The groups are shells around one centre, one inside the other: the same stretched ball of 7 dimensions in 7 sizes.
In the rows, 128 means zero.
Known rows, each followed by its group:
[167 113 143 136 142  80 134 154  96  82] => vudo
[125 121 207  97 148 101 121 161 112 104] => vudo
[118  99 151 104 146 170 110 130 146 133] => Mek
[155  53 156  68 163 147 134 121 179  85] => vudo
[145  96 180 106 166 119 109 138 157 128] => ragoz
[115 112 145  96 158 159 117 149 138 121] => Mek
[147 105 189  92 145 118 131 141 145  86] => big
[130 112 200  83 147 106 130 154 124  86] => ragoz
[172 108 179 135 152 112 116 136 154 117] => ragoz
[138 113 185  78 149 124 125 132 166  87] => Madu
[115 104 146  96 164 183 113 146 156 135] => Madu
[167  88 159 146 156 126 112 138 137 136] => ragoz
[116 127 184  89 167 130 105 148 158 130] => vudo
[115 122 160 129 146 152  95 138 132 156] => Mek
[ 98 166 197 118 134 134  97 153 121 141] => Ralo
[140 120 160 129 156 153 111 148 147 136] => big
[174  58 168 100 162  95 144 151 121  77] => Madu
[130 113 170 102 136 148 124 137 138 102] => Mek
[163  94 140 109 153 103 143 154 115  72] => Ralo
[ 74 168 157 138 140 185  79 153 118 188] => vudo
[138  84 167  79 158 153 123 127 174 103] => Madu
[125 129 199 111 142 114 110 148 125 121] => Mek
[ 98 101 162  99 163 190 108 159 132 153] => Madu
[157  61 159  78 159 112 148 148 127  65] => Mek
[136 153 199 109 152 108 114 156 146 110] => fedi
[ 71 136 176  94 152 184  89 149 138 168] => fedi
[137 132 195 124 138  95 122 163  96 104] => vudo
[167  91 137 114 152 135 139 142 142  85] => fedi
[103 145 153 138 146 162  98 159 111 161] => Mek
[149 105 167 108 142 137 128 137 145  96] => big
[108 116 156 119 153 178  96 139 145 163] => big
[129  67 146 100 175 135 118 157 118 131] => Ralo
[149  63 171  89 159 127 130 138 141  98] => big
[170  67 157 131 178 107 125 164 114 123] => ragoz
[148  86 167  84 147 133 133 130 155  83] => big
[112  92 168  96 161 191 107 141 159 150] => Mek
[130 101 161 117 140 147 112 133 132 127] => big
[130  55 138 113 187 194 111 157 145 165] => fedi
[129 110 172 112 145 175 111 133 161 133] => Madu
[155 120 146 142 157 127 109 143 142 133] => fedi
[152  47 159  74 164 136 137 134 152  88] => Madu
[142  67 135 137 173 152 105 150 122 162] => fedi
[124 140 186 100 144  89 114 150 121 101] => Ralo
[143  59 129 115 178 160 116 148 137 143] => Ralo
[120 147 181 127 158 129  93 151 143 155] => ragoz
[133 127 201 110 145  87 116 154 113 108] => Ralo
[128 118 147 119 159 185 116 153 149 137] => vudo
[165  76 165 104 155 129 129 130 157  97] => big
[136  98 147  84 153 126 130 140 140  86] => Ralo
[154  57 155  79 169 132 143 150 139  82] => big
[161 100 147 156 150 125 123 160 100 126] => vudo
[142 118 185  72 138 117 137 133 158  61] => fedi
[156  45 177  87 176 139 128 143 156 113] => fedi
[131 103 158 123 171 131 103 155 130 151] => Madu
[157  97 159 112 138 108 131 134 127  85] => Mek
[147  86 135  99 148 127 138 144 121  81] => Ralo
[172 107 167  97 144  83 148 146 130  48] => ragoz
[160 106 179 115 137  69 129 142 109  80] => ragoz
[123 133 163 118 148 123 100 137 139 134] => fedi
[109 150 169 140 146 154 101 165 110 156] => Ralo
[158 115 167 115 169  82 124 163 125 100] => ragoz
[149  90 141 142 160 118 115 156 102 134] => Madu
[158  54 129 138 167 130 122 154 101 134] => vudo

New rows. What belongs after each?
[115 132 169  83 150 142 115 139 157 107] => ragoz
[125  58 140  90 172 162 117 143 139 131] => Ralo
[127  94 156  83 171 143 122 151 147 113] => Mek
[136  96 161 110 165 147 126 165 123 119] => Mek
[171 106 158 120 147  75 137 152 109  73] => Madu
[165  50 126 102 159 162 141 134 149  92] => vudo
[101 150 186 109 128 145 104 141 128 129] => Madu
[129 130 199 117 140 154  99 125 171 142] => vudo
[ 91 139 163 132 151 175  84 150 128 184] => Madu
[ 89 115 165 119 141 191  89 134 134 175] => fedi
[ 94 115 172 116 168 206  84 146 162 194] => vudo
[127  83 186 103 168 166 104 140 162 154] => fedi
[166  84 160 136 174  90 126 173  97 119] => fedi
[130  99 165 104 161 133 128 168 109 112] => Mek
[ 99  85 140 103 161 164 103 149 114 154] => vudo
[182  99 171  98 143  85 143 129 154  53] => fedi
[142  66 150 109 164 119 123 153 107 118] => Madu
[123 111 158 109 162 154 102 139 156 144] => Madu
[173  46 134 114 176 150 134 145 147 112] => Ralo
[121 113 180  81 137  98 135 155  99  73] => vudo
[154  70 166 114 160 114 129 154 111 109] => Mek
[ 82 148 163 134 148 169  79 151 118 189] => fedi
[149 132 154 118 154  99 123 154 128  98] => ragoz
[117  91 166 126 159 200  97 141 151 177] => fedi
[142 132 187 143 146 120 108 155 119 137] => Ralo
[116  99 162  68 163 152 128 151 148  99] => Ralo
[112 149 209 103 126 122 108 138 134 114] => fedi
[177  66 189 110 158  93 133 142 134  92] => vudo
[146 132 184 121 140  83 121 152 112  97] => big
[155  61 156 116 177 144 123 156 134 132] => Mek
[120  92 175  67 157 143 129 147 143  95] => Mek
[ 98 112 159 106 150 136 106 157  98 139] => ragoz
[142 124 212 100 154 103 117 150 147 107] => fedi
[124  85 136 112 166 150 121 164 107 130] => big
[166  90 170  99 146 110 138 136 145  73] => big
[124 158 160 161 141 137  95 154 114 159] => ragoz
[103 124 153  93 152 118 118 164  97 110] => vudo
[126 101 175 106 168 116 110 159 121 134] => Madu
[136  86 167  94 160 165 127 147 151 113] => Mek
[173 107 156 148 153 103 120 147 126 116] => Ralo
[136  84 172  68 148 163 137 132 167  81] => vudo
[168 114 180 129 140  81 127 144 119  89] => Madu
[146 120 180 121 158 141 118 154 147 123] => Ralo
[126 132 169 111 149 122 122 164 111 108] => big
[113  75 169  77 158 184 125 146 146 120] => fedi
[113 105 162 127 163 160  91 146 134 175] => Ralo
[137  54 159  50 170 142 143 143 153  74] => fedi
[120 113 158  72 157 126 136 163 122  79] => vudo
[159  50 161  91 167 123 140 151 127  90] => Mek
[147 129 187  99 132 108 131 138 140  75] => Ralo
[161  46 124  97 186 158 141 160 140 105] => vudo
[125  71 161 100 161 158 114 143 133 136] => big
[170  91 154 143 149  93 120 141 114 113] => fedi
[107 155 165 142 140 152  88 143 130 166] => Ralo
